The rows come from 5 hidden closed curves, with some noise, and rows from the same curve form a group. Each curve winds through 6 dimensions. The rows are also pushed far along 4 directions, which tell nothing about the answers.
Some rows, each with its group after it:
[ -9  23  -1  -5 -22 -14  32 -29   9   8 -27 -28 -15 -22 -23   1  17   5
  19  23] -> z_90
[ -6  20 -19  -5 -21  -1  21 -15  10   5   0 -19   6   4  -2  -9   4 -16
  22  11] -> z_609
[ 14 -13  20  -6  18 -13 -21 -13  17  12   8   5 -20   3   3  -3   8   8
 -24 -29] -> z_90
[  8 -22  18  -5  20 -13 -18   0   8   6   3   4 -26  -8  -2  10  -2  11
 -17 -18] -> z_855
[  1 -19  24   3  17  11 -20  42   4 -14   1  10   1  -9  -5   8 -20  12
  -8   0] -> z_90
[ -5  11   4   6  -3   3  10  11  -4  -5  -4  -7   5  -7 -14   0  -1   5
  14  28] -> z_282
[ -5  15 -18   7  -4  -4   9  -2  -4 -14  10 -11   9  16   1  -2   1  -6
   1   8] -> z_855
[  3  -2  10 -16   3  -1  -2 -20  27  13  -2 -10 -18  -6  -3  -9  13   1
   2 -13] -> z_90
[ -1  13  -5   5  -4  -5  10 -13 -11 -10  -2  -5   2   6   0  -9  11   6
  -2   7] -> z_609
[  2   0  -4 -10   4 -11  -5 -26  16  12   7 -14 -12  10   3 -10  26  -5
 -14 -16] -> z_609
[ -9  12 -12  -2  19  18   1  -3 -17 -22  18 -11   7  21 -12 -18  33  14
 -10  20] -> z_319
[  8   0 -11  14 -14  -3   5  10  -4  11   3  11  13  10   9  10 -21 -13
  11   1] -> z_855
[  3 -11  -9 -14   6  -1 -12 -23  18  11   9   6 -12   9  13   1   5 -12
 -10 -25] -> z_319
[  3  -8 -10   3   1   7 -10  10   2 -12  10   4  10  20  13  -3  -7  -2
 -14 -20] -> z_90
[ -3   3   9   7   7   8  -4  10  -7 -13  -5   2   8   6  -6 -10  16  16
 -11  17] -> z_282
[ -7  -8   7  12   8  14   3  38 -26 -21  -5  -4   5  -4 -20   3   1  24
   1  30] -> z_855
[  5   3  -9  -1  -8 -10   4  -8  15  -3   8 -10  -4   9   9  -2 -11 -10
   3 -18] -> z_282
[  5  -3 -10   4   2  11  -5   9 -10 -21  14   7  13  22  16 -12  -8   1
 -11 -22] -> z_609
[  1 -10  18 -10   9   5  -8  -9  10  -1 -10   8 -15 -11   1 -10   9  12
  -4  -5] -> z_609
[ -7   4 -13 -13   3  13  -1 -11  11  -9  11  -8   1  12   6 -16  13  -8
   2  -1] -> z_609
[ 0 -3 -2  7 -4 -2  0  9 -6  5 -3 -2  6  3 -2  2  4  1 -3  6] -> z_609
[-11  20  -3  -7 -14   1  23 -20   2  -8 -16 -15  -5 -14 -13  -9  12   3
  18  25] -> z_609
[ -6  -4 -13   4   4  11  -3   8  -6  -9   8  -2   8  18   3  -7  12   1
  -4  10] -> z_282
[  6  -5  -1   1   6 -10  -9   3  11   3  17   2  -5   7  14   2 -13 -13
   2 -11] -> z_609
[  6  13 -11  -7 -10 -17  16 -32  11  26   4 -12 -14  -3  -7   5   5 -13
  16  -1] -> z_90
[  0   4 -10  -5   3  -8  -1 -29   8  21   6   2  -8   8   0   0  21 -10
   1  11] -> z_855
[  5 -12  30  17  -7 -17   0  21  -7   1 -29  10 -10 -27  -5  16 -20  17
   0   7] -> z_609
[ -1   5  -4  -4  -8 -26   4 -23  26  23  -4 -15 -16  -6   2  11   3 -17
   8  -3] -> z_319
[ -6  14  -5  -2   9  17   5   0  -7  -9  12  -6  10  10 -12 -15  19   5
   6  28] -> z_282
[ 10  10 -13   3   0   5   0 -11  -5   7  19  11  13  22   7  -9   1 -10
   1  -3] -> z_282
[ -6   1   1   7  14  17  -8  26  -9 -21  11   6  16  10   1  -1  -4   5
  -2  12] -> z_855
[  3  10  -3   0  -1  -8   3 -25   5   3   1  -7  -4  12   0 -12  22   3
  -9   0] -> z_282
[  7   6  -5   4 -11 -21   1 -19  19  12   1  -3  -3   8  10   1  -2 -14
  -2 -10] -> z_282
[ -3  -3   0  -6  24  14 -13   1  -4 -16  17  -4   1  19   1 -14  23  13
 -19  -8] -> z_319
[ -8  10  -6  -5  -4   0   9 -11  -1  -6  -5 -20   0   3 -10 -11  24   6
  -6   5] -> z_609
[ -5  -4 -24   4   8  22 -12  13  -9 -13  19   7  24  31  18  -5   4  -7
 -10 -13] -> z_319
[ -3   2 -18   4 -13 -18  10  -3   4   6   0  -9  -4  -2   2  22 -20 -16
   8  -4] -> z_90
[  8  -6   7  14 -13  -4   2  16   1   2 -11   4   5   1   3   4 -15   4
   2  -5] -> z_319
[  3  26 -15  -3 -24 -31  23 -42  22  15  -2 -17 -13  -3   3   7  -8 -22
  16  -7] -> z_855
[ -8  23 -37  -4 -12  -8  20 -25   2  -5  18 -21   2  19   0  -3   4 -21
  12   8] -> z_282
[  2  -3  -3  -9   9  -4  -6 -18   9  -6   9  -5 -13   9   4  -6   8   2
 -14 -18] -> z_282
[ -1  -3   9   3   8 -11  -4   5   4  -6   0 -10 -11  -3  -5   5   0   8
  -8  -1] -> z_319
[  4   3 -44   4 -21   8  14   1  -8  -1  22   3  17  26  14   4 -29 -27
  18 -10] -> z_855
[ -7  17 -10  -6   7   3   8 -16  -2  -5  15 -12  -1   9  -6 -15  22  -3
   8  22] -> z_609
[  4  -1  -2  -7  17  24 -17   9   7 -16  26   5  15  29   7 -25   9   1
 -13 -11] -> z_90
[ -6   7  -8  15 -16  20  15  35 -19 -27  -9  -5  27   7  -5  -3 -15  10
   9  12] -> z_90
[-11   9 -16  -2  -4  10  13  -9  -8  -7  -2 -13   3   9 -10 -11  24   4
   7  25] -> z_282
[ 13  -9  -5  -6  20  -1 -22 -11   8   3  29   9  -3  27  14  -8   5  -6
 -24 -32] -> z_90
[  0  -1   2   0 -11 -12  10 -16   1   2 -18  -6 -14 -10  -8   5   5   9
  -3   3] -> z_855
[ -3   2   0   1 -12 -23   8 -13   8  17 -18  -5 -13 -20  -3  25 -10  -8
   7   0] -> z_319
[ -2  -6  10   6  13   0  -6  16 -12 -14  -1   1  -3  -4 -11   9  -2  17
 -14   5] -> z_90
[ -4  20 -12  -4   1  25  10   1 -10 -23  14  -4  20  17  -8 -22   7   5
   2  13] -> z_90
[  7  -4  -6   7   1   8  -3   0 -14   5   3  14   9  13   5  -1   5   4
  -7  -4] -> z_319
[ -1 -14  20   6 -10 -12   1  16   6   0 -29   2 -13 -28  -6  23 -24  10
   1  -2] -> z_319
[ -1   4 -10  23  -7  12   8  50 -24 -25   8   0  30  12   3   9 -34   2
  10   5] -> z_319
[ -1   0  -8  11 -15 -16   8   5   7  -1  -5 -13  -2   3   2   8 -10  -7
   4   3] -> z_855
[  5  -3  -8  -6  -5  -9   3 -15  12  17   6   3 -12  -3   0   9 -13 -14
  11  -4] -> z_319
[  4 -13  13   0   5   5  -5  15   2   4  -3   4  -8  -8  -5   3  -5   8
   4   3] -> z_282
[ -1  15   0  -1 -14  -7  18 -19   8   5 -12 -15  -6  -5 -10  -7  12   3
  12  13] -> z_855
[-10  15 -12  -2  -8  -6  16  -8   1   2  -1  -9  -4  -9 -12  12  -5  -9
  18  27] -> z_855

New rows, each followed by its group:
[ -1 -14  30   1   7   0  -4  25  -3  -1 -19  -4 -10 -26 -19   8  -1  23
  -5   6] -> z_609
[  3  -4  14 -12   8  -6  -8 -20  22   0   0   1 -20  -6   9 -11   6   1
  -1 -13] -> z_609
[ -4   8 -12   0  -6  -9   8 -11   0  -6   0  -7  -2   1  -4   8  -4  -3
  -3   1] -> z_90
[  3  18  -6   8  -7  13  15   0 -18  -6   3   4  18  10  -8 -12   4   5
   9  19] -> z_282
[  5  -7   2   5  -4 -21  -8   5  14   5   1   8  -6  -6  10  22 -33 -14
  -3 -15] -> z_282
[-1  2  0 -8  4 11 -1  4 11  0  9 -6  0  4 -4 -7  1 -3  7  2] -> z_90
[ -7 -10  16  -3  10   0  -8   3  -3  -9 -15  -5 -10  -9 -10  -2  21  21
 -20   4] -> z_609
[ 11  -1   3   1  -8 -15  -5 -12  18  15   2   7  -3   3   7   5 -12 -12
  -5 -15] -> z_90
[-3  1 11  4  1 -2  1  9  7 -2 -6 -6 -2 -6 -6  1  2  5  5 13] -> z_855
[ -5   5  -4  -1   6  -1   1  -3  -3 -12   7   2  -4   1   3  -1  -3  -2
   5   9] -> z_609
[ -5  -2   0 -18  26   7 -16 -27  16  10  13  -7 -13  13   0 -16  47   3
 -15  -2] -> z_319
[ -2   3  21   1  -7  -9   6   8  14  -2 -16 -13 -10 -19  -6  -1  -4   7
  11   8] -> z_609
[ -4  16 -10   6  -7  -8   9   1   4  -5   5  -6   7   2   2   8 -15 -12
  12  10] -> z_855
[-4 -4 -6  2  8 13 -8 20 -6 -7 11  7 12 10 -2  3 -5 -3 -2 14] -> z_90
[ -5   8 -20  12   1  13   4  17 -24 -26  11  -1  23  22   5  -1  -5   5
  -8  -2] -> z_319
[  6 -20   3   1   6  -8 -18   7  15   3   4   1  -7   9  14   7  -5  -2
 -17 -29] -> z_90
[  6  -6   2   9  -1 -15  -5  14   7   1   9   4  -3   0  13  11 -29 -12
   8  -9] -> z_609
[-2 -1  4 -2  2  5  0 -2  3  8 -6  0 -2 -2 -9 -1 13  5  2 14] -> z_90
[ -8   7   1  -3 -12   3  18   2  -2  -4 -18 -12  -5 -18 -17   6  -3   8
  16  17] -> z_90
[  5  13 -19   9 -22 -23  13 -13   6  11   4 -13   5  11   9   4  -9 -21
   8  -7] -> z_609
[ -3  22 -34  11 -41 -14  31   1  -4  -9  -4 -17  18   4   6  12 -36 -25
  21  -4] -> z_609
[  3  -3   7  -5  13  -3  -5 -13   5   7   4  -8 -13   5  -6  -7  25  10
 -11  -4] -> z_90
[ -3 -11   4  -2  -4 -11  -1   1  12   8 -13  -8 -16 -13  -3  16  -6   1
   0  -8] -> z_90
[ -7  -5  22  10  -1  15   2  43  -8 -22 -17  -6  11 -14 -11  -5  -7  22
   5  18] -> z_609
[  0  15  -2   4 -14   7  15   6  -1 -15  -5  -7  13   2  -6  -7 -11   4
   9   6] -> z_90
[ -3   4  -7 -17   3  -3   5 -30   5   9   2  -6 -16  -6  -7  -1  14  -4
   0  -1] -> z_609
[ -1 -16  17  -3   1 -23 -10   6  25   5 -10  -5 -23 -22   4  19 -21  -6
   0 -11] -> z_609
[  3   2  -2   9 -12  -1  11  12 -13   0  -8   6   6 -10  -2  18 -28   0
  12  -4] -> z_319
[ 2  3 -6 -2 -6 -3  5 -9  4 12  0  5 -2 -3 -5  8 -6 -8  6  7] -> z_90
[-11   9   1  -1   6   1   6  -4  -1  -1  -5 -13  -3  -4 -14  -1  23   8
   3  26] -> z_319
[ -4  10  -6  16 -14  22  16  32 -23 -19  -5  -1  29   5  -5 -10  -9   7
  18  24] -> z_609
[ -1   9   0  -1  -5   2  12  -7 -11  -9  -5  -3  -2  -7  -8  -3  -2   8
   5   6] -> z_609
[ -2 -13 -29 -12  27  23 -22  -7  -5  -6  37   8   5  39  14 -10  21  -8
 -21 -20] -> z_90
[-10   7  -8  11 -21  -4  26  19 -12  -5 -16 -14   1 -16 -20  16 -17   2
  25  37] -> z_855
[ -4   4  13  -9   6 -19   3 -24  13   4  -8  -6 -29 -22  -6   5   6   2
   4  10] -> z_609
[  5  -5  13   0 -11 -11   2  -4  12   5 -16   7 -10 -17   1  10 -20   1
   1 -10] -> z_282
[ -5  13   1   9  -4   2  17   7 -17  -8  -8 -14   5  -2 -18  -3  13  16
   6  24] -> z_90
[ -3  -6   0   4   4   6  -6  11  -9  -1  -2  -1   6   6  -3  -3  14   7
 -11   6] -> z_609
[  6 -25  35  -4   8 -11 -16  11  11  -2 -20   7 -24 -28  -1  11 -16  18
 -15 -25] -> z_609
[  5  -4   8  10 -13   0   4  21   2   3  -9   1   7  -6   3   2 -19  -1
  12  -1] -> z_609
[  7 -13  20 -12  27   7 -22  -9  10  14   9  13 -15   0  -4  -9  22  11
 -13  -2] -> z_282
[  4   4   7   7  -9   4  12  10  -9   4 -11  -1   5  -7 -11   0  -3  10
  11  11] -> z_90
[  6 -25   4  -8  20   2 -29  -2  12  13  14   9  -7  16  13  -6  19  -2
 -27 -26] -> z_609
[  4   8  -4 -10 -10 -10   7 -35  17  13  -5   0 -12  -5   1   0   1  -9
   4  -8] -> z_282
[ -4  17 -16  -6  -3  15  17 -20 -12   7   4  -4   6   6 -16 -10  22   1
  13  25] -> z_90
[ -1   2 -11   3 -19  -3  11  -1   1   5  -8   2   4  -5   4   7 -15 -11
  13   3] -> z_609
[ -3   6  17  -1   0  -7   7   1   8   5 -11  -8 -11 -19 -17   3   4   8
  11  22] -> z_282
[  2   1  -7  -5   3  11  -3  -9   3   9   8   3   5  14   0 -10  18  -3
  -1   4] -> z_90
[ -3  -2   3  12   9  14   0  31 -27 -24   6  11  12   2  -2   0 -14  12
   3  18] -> z_609
[ -1  11  20   9 -23 -28  23  -4   1  -6 -35 -15 -15 -33 -13  12 -17  13
   9   6] -> z_609
[ 13 -12  -1   1  -8 -13  -5 -11  16   9   2   5 -12   9   9  -2 -10  -5
  -7 -17] -> z_319
[  9   1 -20   3 -12  -4   6 -18  -5   7   7   9   2  17   7  -1  -4  -8
  -2  -7] -> z_319
[  9  12 -12 -13 -11 -41   6 -59  41  50   7 -16 -28   0   9   7  13 -33
  11 -18] -> z_319
[  2 -14  10   2  -1   2  -6  18  -3 -14  -8   5  -1  -7   4   5 -19   9
  -9 -18] -> z_609
[  2   5 -12  -3  -7 -27   1 -21  20  12   9  -4 -13   0   7  16 -17 -24
   2 -10] -> z_282
[ -6   8   9  -9  -6  -1   9  -9  14   4 -12 -17  -8 -13 -11 -10  16   4
  10  12] -> z_609
[  4   5   5  -2   0   8  -1   7   6 -13   6   1   6   3  -2  -7 -12   2
  -2  -6] -> z_90
[  0   5  10 -12  -3  -3  10 -20  13   6 -10 -10 -20 -16 -17  -5  11   8
  10  13] -> z_319
[  6 -23  11  -1  17  15 -23  22  -1  -1   7  22   3   4   3   5  -8   6
 -15  -9] -> z_90
[ -8  10  -6  -2   6   3   6  -7  -8 -15   6  -2  -2   1  -3  -5   4   2
   6  19] -> z_609
[  3 -13   0  13  -3  21  -7  43 -13 -10   2  11  24  10   7  -3 -16   3
   2  -2] -> z_609
[  1  -3  -1   0   9  10 -11   8  -3  -6  10  12   9  10  -1  -1  -2   1
 -11   6] -> z_90
[  7   2  -4   0 -16 -13  11 -13  11  25  -6  -1  -8  -9  -2  12 -13 -13
  17  -3] -> z_90
[ -4  13  -7 -11   0  12   9 -23   0  10   2 -10   1   5 -11 -20  35   2
   7  18] -> z_609
[ 13 -14   1   8   5  10 -20  23  -1  -5  14  23  17  19  16   0 -23  -4
 -16 -21] -> z_90
[  8   7 -23  22 -20   9   5  31 -15 -14  14  15  39  26  14   5 -40 -16
   5  -2] -> z_90
[ -4   6  -5   7  -2   6   4   9 -12 -12   0 -10  12  11  -5 -10  15   8
  -7   9] -> z_609
[ -1  -9  30  -7   9  -2  -7   0  10  -7 -20  -1 -19 -23 -14   2   5  24
 -15  -3] -> z_90
[  3   0  -5   4  -3  16   4  11 -12   2   4   6  12   8  -3  -4  -1   3
   7   6] -> z_90
[  1  27  10 -10  -2  -6  21 -42  -2   9 -11 -12 -13 -12 -28 -15  34  17
   4  25] -> z_90
[  2  -5  10  14 -15   2   6  31  -5   0 -16   1  11 -11  -3   6 -20   3
  12   8] -> z_609
[ -1 -17  11  -4   6   1 -11   4   6   0 -11   7 -11 -10   0  10  -2   9
 -11 -10] -> z_319
[ -3   8   9  -7   9  -6  -4  -9  13  -1   4  -4  -8  -6 -13  -1   6   1
  -6  14] -> z_90
[  4   1  -5 -14  16   0 -19 -25  19   6  23   5  -4  20   5 -12  19 -10
 -19  -7] -> z_90
[ 15  -9  18   5  -5  -9  -4   5  10  11  -6  10  -6  -8   5   5 -21   1
   2 -18] -> z_282
[  4  -4  -4   5  -3   0  -6  12   1   0   7  13   9   6   4  10 -22  -9
  -3  -1] -> z_90
[-10  18  -9  -6  -5 -11  20 -29   0   8  -9 -25 -14  -6 -19   0  31   5
   7  22] -> z_90
[-11   7  16 -21  11  -5   4 -37  17   8 -17 -18 -30 -19 -24 -10  48  18
  -4  22] -> z_319
[  2  -1  -8  10  -4  14   1   9 -18  -4  -1  15  16  10   2   0  -3   4
   0   7] -> z_855
[  6 -10  25  -3   7   0  -6  -5   4   7 -13   9 -15 -15  -3  -6   9  15
  -2   0] -> z_609
[  6   4 -28 -10   4   3 -10 -24  11  11  32  11   7  29  14  -5   0 -27
  -6 -13] -> z_90
[  2   9  12   8 -15 -10  18   7  -7  -7 -18 -11  -2 -17 -11   2 -12  11
  10   5] -> z_609
